Every row belongs to one group in each of 5 separate groupings. Each group adds its own fixed numbers to the row, and there is some noise. The rows also spread widely along 18 directions, which tell nothing about the answers.
(in the rows, 128 means zero)
Some rows, each with its group in each grouping after it:
[110, 164,  92, 149, 139, 151, 148, 114,  86, 109, 147, 130, 118, 123, 124,
 121, 131, 107, 108, 129, 136, 132, 108,  81, 109, 110, 122, 130,  83, 118,
 115, 103, 174]	K282 K193 K176 (1) tevok
[118, 134, 145, 116, 151, 129,  95, 121, 121, 137, 117, 148, 132, 115, 131,
 110, 170, 133, 112, 167, 119, 113, 118, 122, 124, 135, 128, 158, 143, 141,
 125,  91, 130]	K493 K193 K977 (1) rek
[127, 127,  91, 115, 123, 112, 127, 129, 168, 110, 149, 158, 121,  94, 104,
 132, 147, 142, 140, 150, 124, 151,  92, 148,  94, 165, 117, 116, 107, 127,
 111, 108, 136]	K678 K700 K459 (0) tevok
[136, 124, 155, 113, 154, 147, 140, 121, 178, 134, 152, 128, 130, 142, 121,
 136, 127, 110, 115, 171, 129, 127, 152, 138, 107, 127, 102, 130, 129, 126,
 136, 124, 108]	K493 K364 K977 (2) mumez
[133, 128, 106, 110, 149, 112, 133, 115, 130, 121, 144, 118, 160,  84, 124,
 158, 128, 133, 127,  88, 140, 105,  93, 141, 107, 111, 108, 137, 130, 123,
 115, 123, 130]	K213 K472 K176 (0) Ked
[129, 171, 125, 121, 124, 150, 152, 146, 149, 100, 151,  99, 128, 155, 112,
 122, 111, 152, 166, 124, 133, 144, 128, 132, 123, 122, 122, 124, 118, 140,
 125, 170, 138]	K213 K364 K459 (2) Vadu
[129, 130, 102, 137, 123, 136, 101, 131, 108, 107, 137, 146, 159, 122, 117,
 110, 124, 152, 143,  86,  97, 111, 141, 121, 146, 113, 136, 121, 133, 102,
 135, 126, 136]	K678 K700 K459 (1) rek
[133, 121, 110, 129, 147, 109, 155, 153, 142, 107, 136, 108, 131, 139, 108,
 128, 126,  97, 118, 161, 102, 124, 152, 109, 152, 148, 124, 157, 113, 107,
 158, 148, 132]	K282 K472 K459 (2) Vadu
[119, 112, 140, 143, 119, 135, 103, 105, 146, 116,  96,  81, 159, 155, 101,
 128, 119, 114, 164, 185, 152, 123, 111, 122, 103, 158,  97, 126, 151, 130,
 125, 122,  93]	K678 K193 K459 (0) Ked
[131, 131, 140,  99, 153, 124, 136, 115, 168, 134, 140, 144, 107, 118, 132,
 131, 123, 118, 149, 156, 166, 164, 111, 151,  80, 149, 111, 139, 116, 154,
 109, 105, 142]	K282 K364 K459 (2) mumez
[132, 144, 153,  85, 172, 117, 162, 119, 172, 138, 123, 110, 139, 124, 113,
 132, 104, 128, 140, 129, 141, 130, 126, 151,  97, 120, 120, 155, 126, 155,
 113,  97, 123]	K213 K193 K176 (2) Ked
[109, 138, 162, 118,  94, 168, 174, 118, 156, 131, 144,  80, 120, 152, 107,
  87, 106, 134, 150, 101,  97, 137, 141, 104, 118, 124, 153, 125, 144, 141,
 149, 116, 127]	K678 K700 K977 (1) rek
[109, 135,  92, 122, 123, 133, 106, 111, 128, 108, 199, 119, 138, 100, 126,
 146, 157, 134, 130, 115, 137, 135, 117, 116,  85, 105,  73, 128, 145, 101,
 120, 112, 142]	K678 K364 K459 (0) mumez
[149,  91, 153, 110, 146, 122,  99, 116, 140, 128,  83,  89, 180, 124, 111,
 126,  89, 127, 160, 100, 119, 122, 146, 143, 124, 141, 142, 155, 146, 132,
 141,  87,  92]	K678 K364 K459 (0) rek
[105, 145, 111, 135, 101, 120, 130, 128, 120, 140, 199, 145, 117, 135, 126,
 145, 105, 122, 139, 127, 131, 118, 124, 120, 114, 117, 134, 126, 118, 108,
 138,  98, 127]	K213 K193 K459 (0) mumez
[106, 154, 149, 136, 103, 179, 121, 128, 120, 135, 161, 116, 117, 158, 121,
 110, 125, 139, 134, 156, 113, 127, 127, 104, 124, 117, 142, 133, 126, 138,
 130, 113, 106]	K493 K364 K459 (2) Ked
[116, 164, 143, 120, 121, 173, 116, 149,  95, 146, 132,  84, 116, 125, 144,
  99, 143, 143, 134, 158, 104, 114, 114,  82, 123, 115, 134, 181, 128, 133,
 129, 127, 134]	K282 K700 K977 (1) mumez
[137, 132, 132, 141, 122, 117, 102, 105, 127, 119, 118, 142, 152, 156,  94,
 154, 126, 117, 113, 139, 121, 111, 100, 140, 135, 145, 164, 118, 126, 128,
 147, 102, 103]	K493 K364 K176 (0) Ked
[145, 145,  93, 147, 132, 149, 154, 100, 144,  67, 153, 163, 149, 129,  80,
 136, 145, 170, 154,  86, 116,  90,  98, 132, 132, 150,  93,  95,  95, 122,
 106, 113, 129]	K282 K700 K459 (1) mumez
[157, 142, 126, 111, 133, 135, 141, 172, 147, 131, 147, 126, 126, 128, 128,
 160, 119, 137, 121, 151, 106, 122, 116, 146, 137, 138, 144, 134,  85, 130,
 143, 155, 100]	K213 K193 K176 (2) rek
[124, 115, 130, 123, 147, 126, 132, 114, 114, 141, 132, 121, 129, 123, 167,
 113, 118,  85, 141, 106, 155, 125, 174, 113, 116, 117,  77, 161, 159, 116,
 135,  95, 161]	K213 K472 K459 (1) tevok
[115, 134, 155, 133, 125, 138, 116, 112, 118, 141, 123, 124, 148, 126, 133,
 127, 122, 135, 144, 124, 151,  83,  97, 128, 136, 122, 121, 132, 167, 144,
 123, 134, 108]	K213 K193 K459 (0) Ked
[123, 170, 159, 111, 153, 159, 128, 123, 158, 124, 115, 124, 131, 147, 105,
  95, 155, 145, 107, 156, 113, 114, 121, 112, 128, 103, 136, 135, 149, 142,
 120, 154, 144]	K282 K472 K459 (2) mumez
[125, 126, 118, 121, 122, 125, 115, 132, 143, 102, 134, 109, 132, 107, 112,
 149, 161, 130, 137, 156, 134, 154,  80, 132, 106, 162, 110, 137, 128, 136,
 132, 145, 122]	K213 K700 K176 (0) rek
[159, 143, 116, 109, 193, 170, 151, 135, 143, 100,  91, 156, 147,  83, 112,
 109, 149, 151, 119, 144, 115, 133, 120, 128, 111, 133, 104, 132,  68, 143,
  83, 120, 133]	K213 K193 K459 (1) tevok
[130, 125, 149, 126, 125, 167, 143, 160, 143, 119,  77,  81, 129, 138, 128,
  81, 112, 142, 165, 140, 114, 115, 121, 120, 159, 145, 142, 152, 108, 164,
 124, 161, 127]	K282 K700 K459 (2) Ked
[100, 143, 132, 135, 151, 117, 138, 112, 108, 128, 151, 164, 134, 113, 113,
  95, 124, 126, 144, 133, 122,  96, 125,  95, 135, 129, 121, 157, 172, 114,
 133, 120, 140]	K282 K364 K459 (0) mumez
[108, 145, 152, 113, 155, 135, 106, 110, 134, 131, 152, 167, 126, 123, 128,
 114, 163, 130, 113, 150, 131, 141, 128, 119, 113, 111, 107, 144, 187, 131,
 123, 131, 133]	K678 K700 K176 (2) Ked
[143, 117, 110, 142, 129, 146, 157, 106, 152, 120,  75, 134, 149, 137,  93,
  83, 111, 110, 137, 131, 109, 109, 138, 118, 109, 146, 121, 101, 101, 112,
 129, 115, 138]	K213 K364 K459 (1) rek
[107, 135, 123, 138, 134, 117, 147, 133, 107, 127, 143, 166, 117, 129, 128,
  95, 115, 127, 162, 130, 114, 115, 138, 107, 147, 145, 138, 154, 143, 117,
 140, 112, 151]	K678 K472 K977 (1) mumez
[158, 146, 153, 132, 125, 182, 110, 122,  97, 155, 146, 160, 129, 142, 160,
 148, 107, 137, 126, 108, 133, 103, 135, 131, 128, 108, 139, 121, 109, 130,
 133,  98, 102]	K213 K364 K977 (1) rek
[134, 130, 143, 116, 130, 128, 134, 141, 140, 141, 108, 115, 113, 137, 124,
 126, 140, 108, 104, 162, 113, 114, 108, 125, 136, 154, 160, 157,  92, 153,
 148,  89, 130]	K282 K193 K176 (1) rek
[189, 157, 150,  90, 143, 163, 162, 131, 142, 144, 134, 162, 106, 146, 126,
 129, 125, 141, 142, 138,  83, 147, 155, 131, 106, 159, 136, 149, 104, 131,
 132,  78, 101]	K282 K472 K459 (1) rek
[123, 133, 121, 139, 117, 138, 102, 101, 112, 131, 158, 155, 151, 121,  96,
 125, 159, 130,  84, 120,  82, 106, 115,  97, 123, 109, 155, 120, 157,  87,
 143, 122, 111]	K282 K472 K459 (0) mumez
[124, 162, 140, 125, 151, 164, 122, 126, 127, 100, 132, 132, 152, 113, 103,
 129, 148, 170, 123, 123, 123,  79,  84, 119, 149, 118, 130, 134, 116, 150,
 115, 118, 123]	K678 K364 K459 (1) rek
[ 87, 130, 136, 131, 114, 146,  85, 128, 105, 135, 134,  96, 150, 130, 115,
  83, 136, 135, 133, 134,  95, 122, 140,  91, 118, 101, 147, 166, 173, 112,
 142, 116, 124]	K678 K364 K176 (1) mumez
[139, 153, 153, 133, 136, 186, 128, 116,  92, 112, 134,  96, 130, 145, 137,
 143, 125, 124, 115,  99, 140, 141, 114,  99, 138, 103, 146, 127,  99, 153,
 129, 123, 134]	K282 K193 K459 (2) rek
[173, 147, 157, 121, 192, 158, 129, 118,  91,  95, 100, 132, 172, 114, 127,
 139, 107, 153, 154,  73, 136, 131, 129, 126, 150, 116, 137, 145, 141, 145,
 119, 162, 117]	K282 K364 K977 (0) Vadu
[ 94, 119,  92, 168, 136, 153, 110, 124, 108,  81, 107, 133, 144, 112, 114,
 108, 147, 121, 125, 140, 146, 116, 102, 103, 143, 121, 104, 121,  97, 133,
 109, 136, 156]	K213 K700 K176 (0) Ked
[144, 153, 107, 130, 140, 145,  89, 132, 110, 136,  96, 156, 127, 124, 145,
 116, 151, 138, 130, 169, 134, 105, 101, 125, 121, 133,  99, 135, 120, 125,
 105, 122, 145]	K678 K700 K459 (2) Ked
[116, 101, 130, 136, 149, 131, 122, 132, 115, 110, 160, 171, 135,  84, 129,
 134, 151, 133, 138, 157, 132, 140, 108, 127, 131, 161, 121, 140, 143, 130,
 125, 159, 102]	K493 K472 K977 (1) Vadu
[164, 156, 140, 119, 135, 160, 116, 141,  85, 134, 136, 111, 127, 144, 178,
 126, 128, 126, 142,  93, 121, 104, 160, 106, 148, 109,  92, 162, 155, 120,
 149, 133, 144]	K282 K364 K459 (0) rek
[187,  98, 140, 124, 146, 163, 137, 123, 145, 115, 123, 120, 138, 145, 139,
 164, 104, 105, 136, 121, 137, 154, 165, 147, 114, 150, 101, 121,  91, 135,
 132, 115,  87]	K282 K193 K176 (0) Vadu

New rows, each followed by its group in each grouping:
[ 99, 124, 117, 149, 145, 131, 109, 102,  94, 117, 127,  95, 154, 142, 120,
 146, 109,  85, 121, 141, 163, 124, 130, 103, 110, 108, 114, 152, 105, 120,
 128,  70, 135]	K213 K193 K176 (1) Ked
[104, 127, 122, 160, 137, 156, 127, 114, 125, 104, 102, 116, 141, 127, 109,
  95, 142, 111, 117, 164, 143, 100, 111,  91, 137, 128, 108, 118, 125, 132,
 118, 154, 142]	K282 K193 K459 (0) Vadu
[114, 156, 127, 115, 129, 130, 130, 115, 142, 104, 119,  98, 144, 133,  76,
 105, 161, 145, 124, 147,  92, 128, 100, 103, 116, 137, 139, 151, 146, 130,
 128, 115, 129]	K282 K700 K459 (0) Ked
[131, 105, 121, 128, 142, 119,  87, 128, 167, 104,  93, 134, 141, 131, 110,
 136, 159, 116, 116, 173, 140, 118, 109, 152, 139, 165, 119, 136,  99, 143,
 130,  98, 136]	K678 K700 K459 (1) mumez
[141, 145, 134, 129,  92, 168,  97, 119, 149, 117, 170, 124, 130, 164, 109,
 153, 161, 157, 133, 150, 107, 126, 116, 131, 100, 136, 108, 114, 136, 117,
 131, 114,  86]	K678 K472 K176 (1) mumez
[155, 135, 150, 101, 136, 149, 117, 137, 144, 138, 139, 192, 101, 133, 162,
 106, 155, 141, 153, 139, 122, 146, 156, 149, 119, 154,  98, 138, 153, 143,
 130, 111, 134]	K678 K364 K459 (1) rek
[117, 138, 154, 116, 149, 160, 106, 116, 114, 139, 105,  98, 158, 108, 137,
 110, 104, 144, 155, 122, 156, 114, 117, 116, 103, 101, 121, 152, 143, 142,
 105, 118, 123]	K213 K472 K459 (1) rek
[137, 142, 151, 116, 140, 140, 169,  77, 160, 129, 141, 146, 137, 155, 112,
 108, 103, 122, 169, 117, 139, 126, 160, 132,  91, 141,  80, 120, 171, 125,
 119,  91, 122]	K493 K700 K459 (1) Ked
[135, 129, 129, 125, 120, 116,  83, 138, 107, 152, 128, 142, 158, 112, 128,
 120, 139, 155, 142, 146,  96,  80, 106, 130, 134, 141, 140, 149, 167, 108,
 135, 144,  92]	K493 K193 K459 (1) mumez
[113, 147, 129, 119,  92, 118, 106, 131, 128, 150, 159, 110, 112, 145, 159,
 124, 124, 108, 119, 104, 136, 131, 133, 130, 130, 109, 143, 131, 157, 127,
 152, 121, 169]	K493 K700 K459 (0) tevok
[100, 130, 129, 138, 107, 136, 128, 128, 147, 141, 155, 138, 107, 160, 126,
  93, 130, 106, 142, 181, 124, 132, 164, 107, 106, 132,  95, 132, 156, 105,
 143, 124, 130]	K213 K472 K459 (2) rek
[108, 124, 138, 118, 165, 125, 143, 144, 135,  96, 140, 166, 119, 102, 128,
  84, 158, 149, 160, 122, 122, 129, 137, 127, 160, 149, 113, 162, 142, 155,
 119, 135, 155]	K282 K193 K459 (1) mumez
[134, 123, 150, 115, 144, 174, 118, 105, 159, 114, 138, 117, 150, 111, 134,
 142, 134, 136, 115,  89, 164, 132, 120, 152, 105,  99, 110, 105, 119, 155,
 107, 123, 127]	K213 K364 K459 (1) tevok
[112, 148, 136, 109, 106, 137, 105, 117, 149, 125, 170,  92, 126, 164, 121,
 128, 143, 135, 127, 113, 128, 130, 149, 130, 108, 104, 125, 145, 146, 135,
 135,  83, 138]	K282 K472 K459 (1) Vadu
[130, 135, 130, 123,  86, 171, 109, 129, 114, 162, 153, 131, 114, 113, 163,
 113, 173, 134, 114, 144, 108, 102, 100, 114, 108, 130, 108, 128, 158, 126,
 130, 143, 114]	K493 K364 K459 (1) Ked
[130, 130, 140, 128, 140, 152, 156, 147, 136, 114, 129, 115, 146, 111, 114,
 138, 135, 144, 125, 130, 112,  76,  95, 123, 166, 139, 134, 146, 108, 144,
 133, 143, 102]	K213 K472 K459 (1) Ked
[139, 154, 139, 132, 171, 150, 130,  75,  91, 139, 104, 154, 143, 111, 120,
 126, 142, 106, 112, 153, 151, 116,  93,  89,  89, 130, 105, 137, 139, 120,
 107, 102, 136]	K282 K193 K459 (1) mumez
[100, 127, 125, 125, 135, 104, 155, 144, 145, 137, 131, 150, 112, 136, 117,
  72,  67, 101, 162, 144, 120, 159, 175, 115, 126, 135, 163, 146, 130, 118,
 140, 116, 158]	K282 K700 K459 (0) tevok
[136, 137, 146, 112, 153, 148, 141, 142, 140, 113, 151, 157,  98, 123, 145,
 123, 168, 113, 117, 152, 122, 145, 141, 119, 144, 149, 100, 152, 134, 141,
 144, 126, 147]	K678 K364 K459 (0) mumez
[124, 184, 156, 100, 126, 142, 164, 142, 142, 144, 145, 119,  96, 154, 135,
  99, 104, 144, 172, 137, 130, 140, 134, 123, 115, 132, 125, 158, 150, 151,
 127, 130, 144]	K213 K700 K459 (2) Vadu
[140, 127, 166, 106, 138, 171, 101, 101, 120, 131, 132,  93, 157, 117, 118,
 147, 150, 146, 139, 141, 127, 136, 117, 116,  84, 136, 102, 164, 165, 136,
 116, 100,  65]	K213 K472 K459 (1) Vadu
[126, 162, 115, 125, 102, 167, 155, 140, 114, 128, 145, 120, 112, 119, 102,
  97, 156, 141, 112, 151,  70, 131,  98,  81, 116, 143, 156, 139, 116, 118,
 134, 146, 126]	K282 K700 K459 (1) Vadu
[136, 140, 141, 145, 133, 144, 123,  90, 106, 135,  99, 145, 144, 162, 135,
  97,  99, 112, 144,  94, 138, 107, 160, 117, 129, 118, 126, 114, 149, 125,
 126,  95, 148]	K493 K193 K459 (1) tevok
[151, 155, 172, 116, 151, 156, 151, 118, 165, 145, 102, 162, 137, 136,  96,
 125, 142, 137,  90, 162, 107,  70,  97, 135, 134, 145, 151, 126, 133, 149,
 133, 130,  92]	K213 K364 K176 (1) Vadu
[113, 114, 131, 119, 133, 139, 133,  99, 161, 127, 148, 145, 117, 111, 140,
 116, 173, 112, 117, 140, 159, 131, 115, 136,  89, 128,  73, 117, 153, 145,
 109, 125, 145]	K282 K193 K176 (1) Ked
[150, 126, 108, 128, 109, 146, 116, 113, 134, 126, 121, 136, 134, 150, 141,
 112, 136, 126, 123,  63, 111, 103, 156, 144, 124, 108, 115, 115, 109, 121,
 133,  83, 161]	K213 K364 K176 (1) mumez
[120, 131,  96, 135, 120, 122,  95, 165, 128,  87, 169,  87, 141, 140, 132,
 151, 149, 139, 118,  97, 118, 107, 131, 136, 166, 104, 123, 147, 108, 127,
 149, 145, 148]	K282 K364 K176 (2) tevok
[102, 150, 143, 116, 109, 128, 146, 118, 129, 152, 154, 106,  93, 152, 138,
 135, 132,  88,  99, 132, 137, 147, 111, 117, 118, 117, 165, 148, 117, 149,
 155,  84, 161]	K213 K364 K977 (2) Ked
[121, 135, 105, 160, 157, 140, 118, 108,  70, 114, 136, 159, 141, 105, 118,
 138, 107, 115, 129, 139, 143, 118, 102,  89, 125, 134, 126, 141,  98, 109,
 112, 101, 126]	K282 K700 K459 (2) tevok
[105, 133, 108, 116, 102, 134, 140, 125, 125, 151, 183, 105, 126, 104, 138,
 112, 111, 127, 143, 105, 122, 118, 126, 109,  88, 106, 117, 137, 143, 108,
 134, 118, 138]	K282 K364 K459 (1) rek
[104, 150, 111, 142, 131, 146, 120, 124,  94,  96, 163, 127, 128, 128, 109,
 124, 170, 130, 103, 127,  98, 110, 115,  91, 143, 123, 128, 159, 109, 122,
 140,  88, 147]	K493 K364 K176 (1) mumez
[141, 133, 117, 133, 142, 116, 123, 122, 144, 126, 110, 158, 135, 129, 118,
 138, 120, 113, 112, 156, 142, 107, 108, 145, 133, 146, 142, 108,  98, 137,
 124, 119, 135]	K493 K193 K459 (0) Vadu
[109, 143, 122, 124,  73, 149, 170, 118, 152, 131, 166,  74, 104, 147, 128,
 114, 131, 111, 127, 108, 121, 131, 113, 110,  98, 125, 124, 111, 129, 131,
 147, 126, 156]	K493 K472 K176 (1) rek
[139, 125, 123, 134, 154, 134,  77, 109, 107, 120, 138, 178, 167, 114, 115,
 150,  86, 147, 146, 111, 137, 132, 132, 142, 119, 117, 151, 121, 104, 118,
 109,  79, 101]	K493 K700 K459 (0) rek
[163, 146,  91, 149, 133, 146, 132, 134, 102, 101,  96, 100, 137, 150, 135,
 138, 117, 113, 149, 125, 141,  95, 113, 117, 143, 147, 102, 134,  69, 124,
 131, 121, 162]	K282 K364 K459 (1) mumez
[ 99,  93, 127, 143,  80, 159, 102, 127, 143, 131, 169, 113, 130, 139, 121,
 122,  99, 109, 120, 119, 120, 155, 146, 122, 117, 109, 168, 100, 106, 121,
 150, 107, 111]	K678 K364 K459 (0) rek
[ 86, 161, 114, 130,  93, 131,  93, 132, 106, 133, 196, 135, 116, 136, 133,
 116, 111, 148, 146,  99, 134, 142, 120, 119, 116,  85, 170, 129, 135, 124,
 130, 115, 158]	K282 K364 K459 (0) mumez
[148, 130, 155, 116, 152, 180, 132, 120, 155, 118, 109, 126, 125, 121, 153,
 108, 127, 138, 146, 115, 156, 127, 141, 135, 119, 123,  85, 126, 130, 161,
 101, 131, 139]	K282 K700 K459 (0) tevok
[147, 112, 117, 146, 125, 147,  88, 108,  86, 113, 101,  93, 167, 106, 125,
 147, 164, 131, 135, 138, 126,  95,  78, 108, 122, 160,  95, 146, 132, 121,
 123, 126, 100]	K493 K193 K459 (1) mumez
[105, 145, 132, 141, 103, 157, 158, 107, 153, 124, 171, 111, 136, 152, 101,
 121, 130, 130, 130, 152, 122,  95, 116, 107, 107, 122, 100, 109, 157, 113,
 133, 145, 105]	K493 K472 K176 (1) Ked
[127, 136, 127, 110, 147, 119, 106, 136, 103, 116, 143, 113, 146, 111, 128,
 125, 142, 128, 107,  77,  97, 133, 141, 115, 152, 104, 161, 169, 145, 124,
 151, 111, 147]	K282 K364 K459 (0) tevok
[146, 164, 136, 103, 118, 137, 124,  96, 132, 145, 147,  98, 152, 132, 116,
 146, 118, 151, 150,  92, 128, 112, 109, 133,  78, 109, 111, 129, 154, 119,
 116,  96, 112]	K213 K193 K459 (0) mumez
[101, 129,  87, 109, 124,  80, 171, 139, 162, 134, 122,  90, 128, 112, 104,
  91,  95,  95, 148, 140, 120, 146, 130, 120,  95, 131, 139, 140, 111, 108,
 137, 127, 180]	K213 K193 K459 (0) mumez
[118, 134, 133, 142, 112, 183, 101,  99, 100, 139, 136, 101, 136, 138, 145,
 124, 132, 125, 136, 143, 155, 117, 114, 102,  92, 110,  96, 126, 129, 132,
 105, 105, 113]	K282 K193 K459 (1) Ked
[126, 127, 153, 105, 134, 166, 123, 147, 152, 152, 172, 161, 115, 128, 127,
 108, 157, 139, 101, 181,  79, 123, 162, 119, 118, 123, 131, 152, 130, 126,
 131, 100,  81]	K282 K193 K459 (1) Ked
[147, 141, 111, 115, 106, 150, 151, 123, 127, 128, 140, 125, 102, 135, 121,
 125, 163, 110, 114, 153,  90, 163, 112, 114,  94, 163, 129, 139, 103, 126,
 140,  96, 130]	K493 K364 K176 (1) Ked
[133, 133, 132, 136, 101, 157, 142,  98, 130, 131,  97, 107, 121, 156, 112,
  81, 167, 114, 139, 156, 102, 109, 120,  94, 104, 164,  93, 138, 161, 124,
 136, 111, 127]	K282 K364 K459 (1) Ked
[118, 103, 131, 117, 146, 134, 127, 119, 142, 146, 152, 176, 108, 104, 145,
 118, 144, 100, 113, 172, 130, 134, 146, 126, 109, 145, 102, 148, 127, 129,
 120,  75, 121]	K493 K472 K459 (0) Ked
[165, 137, 102, 134, 166, 134, 130, 128, 110, 104,  96, 152, 148, 135, 114,
 124, 125, 119, 130, 144, 110, 120, 150, 122, 135, 149, 118, 137,  85, 117,
 123,  99, 135]	K493 K193 K459 (1) Vadu
[115, 124, 130, 156, 119, 166, 109, 100, 100, 109, 134, 111, 155, 130, 128,
 128, 126, 128, 133, 104, 144, 115, 110, 110, 125, 107, 116, 108, 140, 133,
 118, 138, 117]	K493 K193 K176 (0) Ked
[100, 121, 121, 124,  87, 133, 143, 134, 163, 151, 197, 104, 130, 138, 113,
 123,  68, 128, 158, 127, 125, 129, 145, 132,  89, 116, 147, 120, 122, 111,
 136, 110, 101]	K282 K364 K459 (1) tevok
[171, 133, 136, 124, 144, 156, 106, 137, 118,  96, 113, 140, 144, 133, 114,
 146, 151, 146, 135, 140, 102, 143, 120, 136, 143, 165, 137, 140, 112, 141,
 133, 129,  92]	K493 K364 K459 (0) Vadu
[132, 127, 170, 115, 167, 170, 127, 114, 130, 120, 168, 170, 133, 111, 153,
 136, 120, 139, 144,  94, 156, 148, 156, 135, 125, 101, 101, 130, 153, 141,
 113, 133, 116]	K213 K472 K459 (0) mumez
[127, 116, 135, 133, 106, 144, 130, 103, 129, 137, 136, 167,  95, 137, 133,
  99, 145, 118, 150, 136, 131, 157, 121, 124,  91, 167, 118, 125, 148, 144,
 124, 108, 127]	K282 K364 K176 (2) Vadu
[131, 137, 167, 108, 131, 158, 115, 133, 126, 150, 177, 164, 138, 121, 144,
 124, 107, 158, 149, 101, 117, 132, 149, 135, 127, 103, 148, 131, 177, 121,
 133, 149,  96]	K678 K472 K459 (1) mumez
[151, 129, 117, 139, 117, 157, 144, 104, 101, 127, 124, 133, 124, 140, 135,
 124,  81, 100, 153, 101, 138, 178, 140, 113,  95, 134, 146, 101, 104, 120,
 132, 116, 141]	K678 K364 K977 (0) Vadu
[137, 147, 143,  93,  79, 117, 150, 127, 166, 164, 111,  79, 105, 146, 135,
 110, 129, 117, 138, 102, 113, 141, 105, 145,  94, 148, 156, 137, 152, 148,
 152, 118, 154]	K213 K700 K176 (1) tevok
[136, 165, 133, 114, 131, 125, 150, 130, 115, 141, 120, 128, 128, 152, 115,
 107, 140, 122, 125, 141,  86, 111, 139, 106, 133, 138, 139, 159, 147, 115,
 150, 107, 131]	K213 K193 K459 (1) Ked
[115, 141, 101, 113, 116, 129, 143, 103, 145, 119, 160, 109, 136, 116, 118,
 122, 139, 124, 113,  67, 129, 150, 118, 131,  84,  89, 128, 104, 122, 120,
 122, 122, 174]	K213 K193 K176 (1) mumez
[133, 150, 122, 119,  97, 129,  99, 117, 137, 157, 115,  99, 120, 150, 139,
 134, 121, 119, 124, 129, 149, 102,  89, 142, 103, 125, 153, 130,  98, 144,
 128,  80, 157]	K282 K364 K459 (1) mumez
[126, 151, 142, 134, 170, 145, 152,  93,  91, 103, 130, 167, 148, 116,  94,
  93, 136, 134, 139, 117,  97, 140, 142,  82, 123, 137, 122, 143, 169, 115,
 121, 109, 120]	K493 K193 K459 (0) tevok
[128, 131, 130, 126, 112, 137, 128, 100, 133, 128, 159, 129, 138, 114,  94,
 153, 158, 137, 118, 155, 106, 120,  71, 122,  98, 157, 134, 125, 140, 125,
 131, 108,  81]	K493 K364 K977 (0) Ked
[123, 154, 127, 101, 141, 103, 166, 153, 152, 110, 156, 145, 105, 138, 125,
 131, 134, 118, 129, 116, 119, 148, 137, 144, 159, 141, 149, 154, 115, 144,
 153, 119, 169]	K213 K700 K459 (1) Ked
[187, 103, 157, 128, 145, 176, 123, 105, 126, 140, 102, 163, 152, 108, 145,
 142, 112, 139, 146, 117, 132, 108, 117, 144, 117, 153, 106, 102, 121, 137,
 108, 133,  73]	K493 K193 K459 (0) mumez
